There are 4 nested groupings, the coarsest first. Each group lies inside one group of the grouping before and may be the whole of it. The rows also spread widely along 14 directions, which tell nothing about the answers.
(in the rows, 128 means zero)
Known rows, each followed by its group in each grouping:
[ 90 115 169  87 121  48 174 156 124 116  85 100 118 177 155 139  87 154
 141 113 147 137  97 148 171 151 127 117 113  98 142 146]
vadon poma z608 turu
[176 126  49  74 107  87 160 141 192  86 114 175 144 113 168 162  89  93
 114 160 190 108 127 129 163 146 129 113 145 149 134 121]
ratev lorop z172 gonem
[ 99 135 161 121 109 103 161 148 139 159 140  94 144 114 122 106 147 141
 120 168 139 145 119 118 146 151 145 149 124 112 140 110]
raf kiz z800 zib
[ 90 103  71  84 109 120 155 110 154 126  76 128  83 155 138 126  80 151
  89 127 152 110 150 119 123 118  88 135 101 108 181 117]
Bizor tuki z24 Vivuf
[134  76 123 139  93 128  82 148 131 124  99 100 131 148 155 152 165  77
 119 130 174 129  96 117 160 129  65 153 111 171 138 169]
raf kiz z484 fel
[162 125 117 128  65  55  75 132 173 140  92 148 161 174 210 101 177 116
  84 154 120  78  42 107 156 109 124 191 120 128 135 112]
vadon Modu z491 zez
[189  97  56  83 111  92 144 110 164 113  78 112 111 168 161 148 137 116
 110 124 165 101  87 113 166 116  54 177 111  99 126 149]
raf kiz z484 Bigo
[155 100 124  82 108  99 140 154 135  99 105 108 139 164 156 121 102 111
 138 116 154 122  64 124 172 138 129 145 139 127 130 133]
Bizor fofu z107 Bopur
[117  54  91  97 109 119 174 107 172  91  96 146 202 145 120 176 108 149
  84 150 153 200 123 140 150 126  88  80 168 165 125 109]
ratev lorop z131 Kuzib
[150 117 110 156 130 101 103 154  80 125 176 153 133 136 178 111 143 118
 136 131 145 116 139 103 129 121 136 145  73  91 146 163]
ratev Zibil z622 ferod
[ 92  66 153 187 132  63  89 100 108 116 123 192 197 193 207 141 148 177
  94 129 109 174 147 144 131  93 136 105  62 108 143 159]
ratev Salar z829 Pab
[112 100 157  92  70  55 100 160 154  86 101 140 148 211 142  57 128 104
 126 132 139 102  65 123 118 124 135 115 127 181 158 124]
ratev Zibil z899 kidi
[171 130 135 169 159 173 124 111 140 170 185 121 210  82 106 104 226 131
 121 180 116 163 140 136 136  94 130 156 134  95  85 168]
ratev bodek z43 malaf
[163 148 168 174 146  74 200 114 161 159 133  64 196 125 129 124 131 133
 126 182 113 188  84 101 153 116 127 152 130 134  83  80]
Bizor tuki z441 bag
[100 134 136 118 101 112 143 125 174 156 111 128 127 143 141  94 149 153
  97 162 117 118 124 137 118 132 137 135 125 140 143 122]
ratev lorop z172 Bisar
[112 136 168  76 123 155 156 174 112 125 155  58  89 107 121 106 102  93
 166 129 143 124 109 137 165 162 153 138 127 124 143 136]
ratev bodek z43 Vogaf
[142  77 142 104 147 144 221 113 107 111 144  44 183 107  67 153 100 135
 127 142 137 218 111 106 172 117  80 132 140  89 118  87]
ratev lorop z131 fur
[123 164 169  44  94 116 153 137 181 133  80  32  90 152 116  92 142  90
 146 147 150 102  72 130 188 149 117 167 138 134 137 110]
Bizor babin z375 petu
[ 83 120 142 138 114  88 118 132 128 141 125 150 161 172 119  83 174 152
 121 150 149 143 152 116 115 126 119 118 106 107 152 146]
Bizor fofu z224 rinuk
[141  95 134 128  65  65  96 139 146 137 106 152 180 194 182 109 196 140
  92 146 129 126  53 111 146 137 117 161 132 143 122 126]
raf lugi z898 lamus
[163 121 102 159 135 109 129  95 180 152 102 157 207  88 133 149 179 131
  85 185 170 135 149 124 162  91 103 171 113  70 126 153]
Bizor babin z375 mova
[163 121 130 151 135  57 112 138 104 120 115 118 120 180 179 102 124 110
 145 116 145  97 100 100 149 104 108 176  58  78 139 160]
Bizor fofu z107 bas
[146 124 140 126 138 115 104 131 129 126 131 118 139 140 179 135 162 110
 143 133 139 128 116 144 173 120 138 150  98 120 109 177]
raf lugi z460 Pavi
[106  90  95  65 106 154 104 167 111 122 126 156 121 107 157 126 117 142
 105 108 154  89 118 148 161 134 146 153 134  68 173 168]
vadon Modu z491 luk
[ 75  77 115 134 110 173 155 129 173 152 108 128 165  74  89 127  99 156
  73 172 135 156 143 144 100 109 118 133 149 159 160 118]
raf lugi z898 kifa
[115 114 155 110 138 140 128 128 153 151  91 101 129 156 169 139 157 163
 122 118 120 137  97 177 171 135 137 144 136 120 103 183]
Bizor babin z207 nozo
[127 157 113  94 120 118 187 130 149 166 132  93 116 127 139 112 132 159
 115 154 126 133 111 110 147 156 142 155 140  96 127  97]
Bizor tuki z441 Des
[114 106 157  72 116 132 123 131 144 110 110 125 192 136 121 134 172 122
 130 141 177 160 122 149 198 140 140 117 156 100 127 157]
Bizor fofu z224 Sab
[140 137 153 122 150 131 100 103 155 130 119 130 145 127 158 108 164 123
 124 150 131 107 145 162 162  87 154 149  88  89 128 190]
ratev Zibil z899 Mone
[117  91 150 137 110 105 126 120 148 135  75  96 136 147 146 144 138 124
 109 138 149 133 105 133 157 112  83 161  97 124 135 157]
raf lugi z898 kifa
[108 122  99  50 131 157 172 139 138 121 119 102 106 118  88  98  94 133
 126 127 159 118 145 132 136 128 124 130 136  93 162 129]
Bizor tuki z24 Vivuf
[129 130 118 122 143 122 145 106 215 127 100 132 150 133 112  82 120 135
 110 170 117 116 135 165  97  79 132 116 130 170 123 152]
ratev Zibil z899 kidi
[109 114 200  62 143 125 125 143 147  96  74  75 117 164 120  79  93 115
 160 104 138 102  90 178 171 101 155 143 113 106 142 179]
Bizor fofu z224 Sab
[109 120 175 111 117 139  76 168 118 139 130 140 148 101 182 117 138 124
 117 131 133  97 101 167 178 118 198 162 117  94 153 177]
vadon poma z608 turu
[ 84  82 171 104  95 149 147 154 107 139 109  76 141  99 117 131  96 134
 103 133 147 148  96 120 174 138 133 170 126  87 177 105]
Bizor babin z375 mova
[133 105 140 166 136  63  82  84 165  87 110 157 202 205 163  77 138 106
 112 155 110 150 120 119 118  47 125 119  74 168 135 120]
Bizor tuki z441 Des
[128 101 117 133 127  97 110 127 133 111 113 150 156 151 182 151 130 120
 119 134 155 142 132 132 168 120 123 132  97 121 138 153]
Bizor babin z375 petu
[189 117 118 162 163 113 141 177 137 134 128 112 148 119  94  81 116 102
 159 127 163  95  96 130 101  98  94 159 124 123 104 205]
Bizor fofu z224 rinuk
[159 100 123 122 113 117 132 142 148 138 133 150 205  99 142 141 170 133
 100 163 159 143 103 131 169 128 142 160 147  94 120 146]
raf kiz z484 fel
[109  92 131  70  95 135  87 130 154 108  90 114 123 198 123  93 186 110
 126 113 149 114 102 155 135 124  82 113 134 160 139 179]
ratev Salar z829 Pab
[134 144 125 107 126  78 146 142 188 123 109 141 135 157 104  64 141 118
 138 159 151  91 129 145  99 117 115 119 122 133 131 165]
ratev bodek z43 Vogaf
[138 128 104  83 121 128 139 118 195 125  87 138 145 106 151 136 116 127
 100 158 155 108 123 153 171 116 142 154 134 111 142 137]
Bizor babin z375 petu
[187  97 119  94 129 129 152 149 110 129 151 112 179  98 200 209 155 133
 127 131 160 170  80 138 240 172 156 162 154  78  85 152]
raf kiz z800 zib
[111 171 180 113 104  31 110 144 161 135  79 165 131 136 165  69 125 124
 118 162 171  41 130 126 161 118 184 181  63  30 188 153]
Bizor fofu z107 Bopur
[140  98 143 148 139 160 116 121 132 136 153  93 171 128 136 127 167 115
 127 143 116 173 110 139 142 107 114 130 129 159 105 147]
ratev Salar z829 Pab
[148 142 104 113 149 123 108  84 197 117  81  92 107 173 159 129 162  89
 140 141 142 124 137 152 160  92  77 131  96 171 107 175]
Bizor babin z375 mova
[112  79 138 151 120 129 131 169 104 153 135 134 177 104 142 149 131 155
 103 132 141 153 103 138 144 131 128 141 142 109 135 159]
vadon poma z608 turu

New rows. What belongs after each?
[114 143 130 117 131 149 137 131 126 159 129  95 113 102 127 126 149 120
 123 146 161 125 154 121 157 133 120 153 107  89 145 149]
Bizor tuki z24 Vivuf
[131 154 185 146 116 103 173 160 101 187 139  70 126  75 106 119 161 131
 125 163 164 111 122  99 167 156 118 194  98  24 144 141]
ratev lorop z131 fur
[110 132 149 103 120  85 165 167 143 115 117  98 145 104 111 138  91  94
 144 152 182 138 121 127 165 142 121 118 129 131 148 131]
vadon poma z608 turu
[113 135 122  70 151  86 156 104 181 123  85 157 130 147 178 148 133 176
 118 141 149 119 160 187 181 130 162 122 105  69 124 183]
raf kiz z800 zib
[112  98 131  97 121 105 162 143 123 134 109 132 141 146 149 118  99 175
 111 124 134 131 106 133 153 137 150 147 125  69 150 132]
Bizor fofu z107 Bopur
[156  83 136 131  98 123 134 165  97 143 131  81 134 146 147 141 158 119
 128 117 148 141  60 108 161 157  89 159 140 127 113 154]
ratev Zibil z899 kidi
[136  89 142 136 131 142 127 118 125 155 102 108 157 126 121  96 137 161
  96 132 121 119  96 128 139  83 117 197 109  53 144 150]
Bizor fofu z224 rinuk
[135 108 155 138 132  99 132 114 179 134  57  95 155 146 121 132 146 120
 116 142 161 125 103 147 157  97  77 158 113 116 121 175]
Bizor babin z207 nozo
[164 151 165 112  80  57 158 163 152 148 131  95 181 133 104  72 180 108
 127 177 153 114  53  87 150 145 125 186 140 103 122  97]
raf lugi z898 lamus
[167 131  92 103 146 128 136 150 144 148 116 124 126 112 140 137 154 131
 132 127 160  98 116 153 156 123 104 156 135  85 110 205]
vadon poma z608 turu
[144 118 152 151 171 137 134 136 140 149 138  82 140 153 156 103 128 148
 142 121  69 150  81 172 122  86 139 136 127 166  82 172]
vadon poma z608 turu
[163 129  95 108 115 109 118 124 175 124 114 117 148 132 180 145 143 103
 115 150 135 122  89 131 174 116 116 151 136 146 112 128]
vadon Modu z491 zez
[109 114 133  95  96  85 159 128 143 144 106 125 139 166 167 124 143 177
 102 142 119 139  95 130 153 149 139 151 126 102 131 114]
raf lugi z898 kifa
[100 119 177 123 136 142 160 163 127 141 147 121 162  77 124 134 113 142
 123 152 143 150 137 159 156 147 178 119 137 107 133 152]
ratev lorop z131 Kuzib
[122  98 161 142 125 137 122  88 162 150 104 105 180 126 129 110 159 150
  84 161 104 146 112 143 141  76 121 165 109  99 137 129]
ratev Salar z829 Pab
[113 103 139 118  89  76 116 144 138 135 122 165 182 142 174 137 173 146
  98 158 159 140 113 126 169 151 151 140 126 102 140 136]
raf kiz z800 zib
[109  83  78  63 123 173 165 116 134 123 120 105 138 134  98 141 135 155
 109 126 151 169 140 131 154 135  84 126 152 105 142 128]
Bizor babin z375 petu
[105 143 182 133 105  71 196 174 105 178 150  93 116 121 136  80 100 175
 123 152 108 115  88 105 124 164 170 177 107  54 154  93]
ratev bodek z43 Vogaf
[105 140  59  72 111 164 135 120 198 125 113 122 118 117  98 129 155  95
 118 165 187 134 171 130 134 141  83 103 153 180 146 134]
Bizor babin z207 nozo
[108  92 136  74 129 133 150 134 162 106  87 134 167 109  88 125 122 132
 119 142 178 129 141 165 154 114 118 127 136  95 146 178]
raf lugi z898 kifa
[ 98  86 170 128  85  44  88 202  88 101 125 206 147 164 210 115 102 132
 125 112 165  86 101 139 151 164 189 127  91  88 177 176]
ratev bodek z43 Vogaf
[129 144 153 102 153 161 170 108 156 152 135  80 135  88 139 139 133 145
 125 160 116 151 136 159 177 124 164 145 129  99 111 142]
ratev Zibil z899 kidi
[160 118 105 129 117 122 153 153 124 172 140 110 154 137 135 123 185 157
 116 136 141 141  84 111 143 154 102 169 152  96 103 145]
Bizor babin z207 nozo
[103 114 180  72 144 184 126 140  94 119 167  72 126 123 125  93 132 126
 152 114 108 149 119 158 167 121 173 135 115  98 142 145]
ratev Salar z829 Pab
[138 147 161  46  97 149  92 141 192  93 116 131 159 103 172 135 151  67
 128 163 163 108 104 175 217 142 201 122 157 163 128 146]
ratev lorop z131 Kuzib
[107 115 117  87 129 103 128 123 152 112  97 165 139 130 134 121 132 137
 115 142 173 103 165 152 150 115 128 135  94  76 159 180]
raf lugi z898 lamus
[135 146 153 127 175  89 166  89 113 107 162  83 152 162 158 107 105 130
 161 144 102 183 139 112 169  91 155 136  66  89 121  96]
Bizor fofu z224 rinuk
[124 160 120  77  98  88 185 145 168 169 118  92 114 145 164 117 139 169
 114 151 108 121  72 128 157 170 143 152 163 116 113  93]
vadon Modu z491 zez
[136  94 117 120 154 151 110 141 142  87 123 130 155 120 137 140 101  84
 151 126 172 144 139 154 157 105 127 107 122 162 127 184]
Bizor fofu z224 rinuk
[139  85 128  92  97 134 116 140 126 123  99 121 159 133 147 130 134 122
  98 125 159 122  84 123 174 122 124 165 136  94 149 134]
Bizor tuki z24 Vivuf
[157 163 177  95 155 154 103 163 138 104 162 100 164  84 134 103 139  49
 175 149 169 121 124 154 192 119 195 131 128 138 116 169]
Bizor tuki z24 Vivuf
[152 128 101  90  93  90 164 157 146 151 130 132 147 148 150 127 175 154
 117 146 151 128  82 117 153 176 121 151 159 112 107 133]
raf lugi z898 lamus
[128 124 180 104 151 143 127 132 111 132 136  62 144 129 156 147 153 118
 153 124 123 164 100 157 205 120 141 143 120 108 105 165]
vadon poma z608 turu
[144  77 152 153 185 119 104 104 126  66 135 151 224 129 138 129  98  98
 142 136 146 177 154 151 164  49 148 110  82 114 131 172]
Bizor fofu z107 Bopur
[153  95 141 105 131 145 103 161 151 123  96 125 126 139 162 141 152 109
 141 111 159  99  93 184 167 139 122 134 141 135 103 234]
ratev bodek z43 Vogaf
[154  98 120 160 131 134 146 124 126 167 136  64 147 152 161 139 148 151
 112 132  82 174  59 121 138 108  90 161 139 161  87 120]
vadon poma z608 turu
[120  98 115 127 114  91 137 145 144 127 115 151 164 152 124 110 149 143
 116 144 153 134 122 130 115 126 102 126 124 130 132 158]
raf lugi z898 kifa
[111 146 222 184 181 159  95 102 121 145 145  19 101 132 148 111 152  76
 173 139  97 157 144 153 156  77 120 143  45 161 112 178]
ratev Salar z829 Pab
[153 141  80  85 131  83 151 103 178 144 109 154 133 159 151  96 170 173
 104 153 133  98 132 139 135 114 125 160 111  66 124 151]
raf kiz z800 zib
[155 111 113 136 133  99 142 135 158 123 105 141 134 124 156 122  93 130
 108 140 136  99 113 141 130 101 126 153 102 113 135 156]
ratev lorop z131 Kuzib
[ 95 134 139  96 116  81 154 159 144 115 131  94  89 167 134  71  83 119
 148 137 126 115 112 124 112 134 142 125  99 163 156 111]
raf kiz z800 zib
[153  90  94 104 118  53 113 134 167  86 114 214 205 164 174 118 135 140
 104 146 158 121 115 145 143 109 153 119 122 117 131 156]
raf kiz z800 zib
[149 116  97 104 131 105 159 138 114 137 153 140 142 144 172 128 139 168
 124 129 123 137 110 127 149 142 145 153 118  82 115 141]
raf lugi z898 kifa
[140 120 132  90 128 129 105 171 167  95 122 155 167 118 143 111 122  89
 143 138 171 110 113 169 158 128 168 114 150 163 129 178]
Bizor babin z375 petu
[ 90  91 133 139 122 130 109 127 116 153 143 142 162 147 117  86 189 169
 100 145 126 145 148 130 109 110 117 142 106  95 149 159]
raf kiz z800 zib
[113 130 183 125 105 124 160 145 157 167 108  70 143 109  94 117 173 121
 125 167 153 137 105 131 157 152 104 151 141 114 123 144]
ratev bodek z43 malaf
[132 122 147  92 174 132 113  89 146  90 140 121 187 129 144 107 133 122
 136 141 107 153 142 164 180  55 161 131  97  86 127 149]
vadon Modu z491 luk
[101 111 119 128  91 111  96 144 156 152  65 106  90 136 174 165 149 107
 106 130 172  93 114 135 167 143  69 153 111 136 148 179]
vadon Modu z491 zez
[151 115  67  91 138  68 186 132 146 113 124 137 153 165 118 119 113 156
 127 133 144 143 117 121 123 117  86 116 135 106 121 130]
vadon poma z608 turu
[ 52 104 135 112 107 131 177 194 125 167 135 132 145  94  73 106 108 178
 107 145 151 143 135 143  94 164 133 104 172 126 164 141]
vadon poma z608 turu
[112 120 128  99 104 112 131 164 134 127 128 122 116 139 139  98 123 120
 132 136 147 108 109 129 130 143 135 143 118 136 148 144]
raf lugi z898 kifa
[114 131 122 107  89  92 146 126 157 162 121 116 141 146 144 111 182 154
  97 168 137 134 111 108 147 150 119 159 127 107 138 105]
raf kiz z800 zib
[174  66  77 119 176 125 155 100 110  70 151 127 176 131 122 143  80 113
 133 119 143 172 147 122 142  65  86 122  85  91 134 141]
ratev Salar z829 Pab
[121 147  99  61  80 143 122 149 131 137 197 147 160 126 141  89 197 126
 116 166 137 143 123 107 146 172 173 121 162 129 145  84]
ratev Salar z829 Pab
[141 108  96  88  86 163  85 155 154 155 102 150 132 109 136 122 207 120
  98 139 179  74 108 144 152 144 107 176 149 104 137 203]
raf lugi z898 lamus
[111 115 111  73 107 182 122 108 148 132 123  81 111 136 120 128 174 113
 117 143 145 143 135 132 162 133  95 129 136 142 138 142]
ratev Zibil z899 Mone
[ 69 119 127 148 117 102 102 137 107 118 130 123  87 147 169 122  91 102
 129 132 155 125 167 103 133 123 118 134  48 134 193 125]
Bizor babin z207 nozo
[106 159 128 105 119 100 177 134 128 189 116 114  93 131 143  87 133 193
 101 144 122  93 127 112 131 147 149 185 103  26 157 121]
Bizor tuki z441 Des
[127 100 113 101 140 131 125 153  96  89 139 104  89 134 123 111  85  84
 157 107 169 107 146 122 137 113 102 129  78 113 166 175]
ratev Zibil z899 kidi
[133 123 174 121 102 121 154 165 118 184 118  83 159 103 115 151 217 140
 125 149 178 141  92 126 188 183 102 174 152  71 103 179]
raf lugi z898 lamus
[108 128 152 111  72  70 178 160 122 184  96  84  99 152 152  98 120 180
  95 137 122 100  58  93 145 168 125 205 117  61 163  84]
Bizor babin z375 petu
[161 212  98 110 143 115 122 121 196 171 135 137 101 121 181  91 183 126
 133 173 129  74 144 147 146 129 166 166 108 114 109 160]
Bizor babin z375 petu
[142 115 107 126 124 101 183 110 158 150 113 110 170 144 145 149 140 166
 107 157 134 177 104 114 157 139 109 140 148 114 103 105]
Bizor fofu z224 rinuk
[165 146 102  22  99 131 187 141 193 129 138 114 187 122  78  97 190 132
 125 169 159 142  87 139 159 167 132 119 216 123 100 109]
ratev Salar z829 Pab
[129 116 146  68 141 215  99  97 133 112 150  70 140  96  76  61 155  88
 126 143 121 121 139 140 150  57 130 170 101  86 166 134]
ratev Salar z829 Pab
[122 108 136 140 102 122 139 169 122 141 136  81 142 134 118 122 140 102
 133 139 158 154  87 101 138 152  93 142 140 166 130 121]
Bizor babin z207 nozo
[125 143 133  64 152  75 142 159 131  61 125 112  93 172 141  88  58  77
 189 110 165 103 134 141 156 122 146 109  79 131 157 153]
Bizor babin z375 petu
[187  57 127 118 117 151 117 141  91 122 142 147 225  92 142 159 175 139
  97 131 165 148  89 127 193 115 129 175 144  32 121 174]
ratev Zibil z622 ferod
[109 114 138 190 156 138 146 173  69 189 196 127 139  77 136 120 148 171
 125 143 131 148 160 120 113 144 149 160  94  67 134 173]
raf kiz z800 zib
[190 109 119  95 152  83 144 159 163  94 107 155 200 154 137 140 155 116
 156 124 183 136  95 169 176 135 121 110 163 124  76 210]
Bizor babin z375 petu
[149  83 104 103 109 144 148 183 123 124 122 140 149  86 126 163 117 118
 113 126 191 117 109 138 160 161 112 137 159 106 134 178]
ratev lorop z131 Kuzib
[129  85 119 107  71 153  95 147 151 138  92 106 124 137 133 133 176  94
 103 138 168 107  87 125 156 144  72 158 143 147 143 161]
ratev bodek z43 malaf
[108  88 192 125 118  90 140 145  93 101 156 124 212 138 177 131  92 144
 120 136 113 193  81 122 190 126 202 139 115 101 145  78]
Bizor babin z207 nozo
[130  15 136 105 133 119  96 131 104  60  93 123 160 186 155 122  77 124
 118  82 128 140  79 153 151  68 108 143  91 123 152 171]
raf kiz z800 zib
[129 110 119 153 130  91 107 147 100 120 155 134 156 166 108  71 161 107
 140 134 153 131 138  94 103 102  87 139  82 114 152 151]
Bizor babin z375 petu
[136 158 136  57 171  65 167 114 129  51 133  86  70 189 138  67  46  86
 192 111 128 103 149 130 148  87 141 117  39 101 159 128]
ratev lorop z172 Bisar
[203 128  83  61 141 135 125 129 170 119  96 176 166  87 190 172 147 129
 114 136 189  84 115 168 226 132 168 173 146  32 111 203]
Bizor fofu z107 Bopur
[122 113 123 101 115 143 179 148 111 133 184  80 144 128  77  75 128 128
 136 151 117 166 109  94 112 136 115 133 140 125 140  82]
ratev bodek z43 malaf
[120 130 145 120 120  82 136 130 138 127 109 131 162 139 126 109 143 120
 118 153 171 126 138 112 155 123 123 141 102  82 152 137]
Bizor tuki z441 bag
[ 94 114 122 114 131  91 147 127 169 125 104 166 162 149 154 148 141 160
 118 150 152 154 154 165 141 142 137  91 130 142 119 166]
raf lugi z460 Pavi
[141 132 177 160 144 133  91 161 124 141 159 111 165 130 172 104 164 106
 152 138 116 141  94 152 155 122 174 143 120 160 100 174]
Bizor babin z375 mova
[167 185 105 116 165 106 161 118 172 149 151 111 127 125 121  89 175 122
 155 168 136 116 149 135 128 117 124 144 107 115  92 165]
raf lugi z898 lamus
[122 101 144 114 115 117 121 127 150 128  86 100 148 156 127 119 150 123
 117 131 152 131  99 135 157 114  94 154 121 118 136 154]
Bizor babin z207 nozo
[129 111 121 119 122 130 125 138 163 122 101 123 140 122 141 119 103 111
 120 144 154 117 114 137 144 112 130 144 126 142 142 145]
Bizor fofu z224 rinuk
[107 133 167 148 120  93 149 144 127 168 128  81 125 170 144  88 150 156
 131 138 101 144  90 122 126 138 127 152 112 133 121 125]
Bizor babin z375 mova
[ 89  97 127 137  96 158 100 170 136 165 129 124 146 115 123 115 164 131
 101 144 139 133 107 140 114 136 111 130 159 173 142 159]
vadon poma z608 turu
[124 140 174 147 167 109 151  96 172 162 124 138 185 141 134  73 170 200
 110 166  79 140 137 178 112  78 176 134 113  83 101 169]
ratev Zibil z622 ferod
[ 88  62 118 124  98 104  94  91 130 103  94 146 182 146 170 164 130 134
  75 141 142 162 133 116 178  88  95 141  92  95 176 111]
vadon Modu z491 luk
[143 108 104 136 152 133 137 123 121 151 144 149 171 129 167 152 170 175
 113 131 132 162 135 143 158 130 134 142 127  80 103 170]
Bizor babin z207 nozo
[130 133 161 120  96 108 121 139 138 147 132 113 163 104 127  95 165 114
 110 169 147 113 103 109 160 120 143 187 107  86 151 120]
raf lugi z898 lamus
[128 102 111 156 148  85 105 113 129 122  99 132 118 195 150  92 133 137
 126 113 130 111 132 125 107  77  77 152  59 106 144 178]
Bizor babin z207 nozo
[130  59  74 104 153 152 156 121  87 114 153 136 178 112 125 158 115 170
 106 113 134 178 139 127 157 103  98 136 128  49 138 145]
vadon Modu z491 luk
[ 91 129 123 130  77  92 124 131 155 184 102 151 124 156 208 163 199 178
  86 157 137 134 118 134 160 187 131 142 130 132 121 144]
raf lugi z898 lamus
[ 80 126 201 106 108 130 116 150 143 123 108  68 134 155 104  76 136  92
 141 141 141 137 102 133 145 127 136 122 126 171 149 128]
Bizor tuki z441 bag
[128 179 104 124 124  76 106  89 198 142 131 159 149 147 162 102 212 114
 117 197 152 118 179 126 144 114 132 129  88 131 128 141]
raf kiz z800 zib
[ 55  74 158 165 106 115 158 136 127 177  84  85  80 172 137  94  83 203
  85 119  77 127  98 135  72 118 103 147  99 142 162 131]
ratev Zibil z899 kidi
[ 72  85 171  82  83 101 109 167 147 108  73 162 172 152 139 123 125 132
 104 127 181 123 109 160 161 150 155 103 152 131 166 161]
Bizor tuki z24 Vivuf
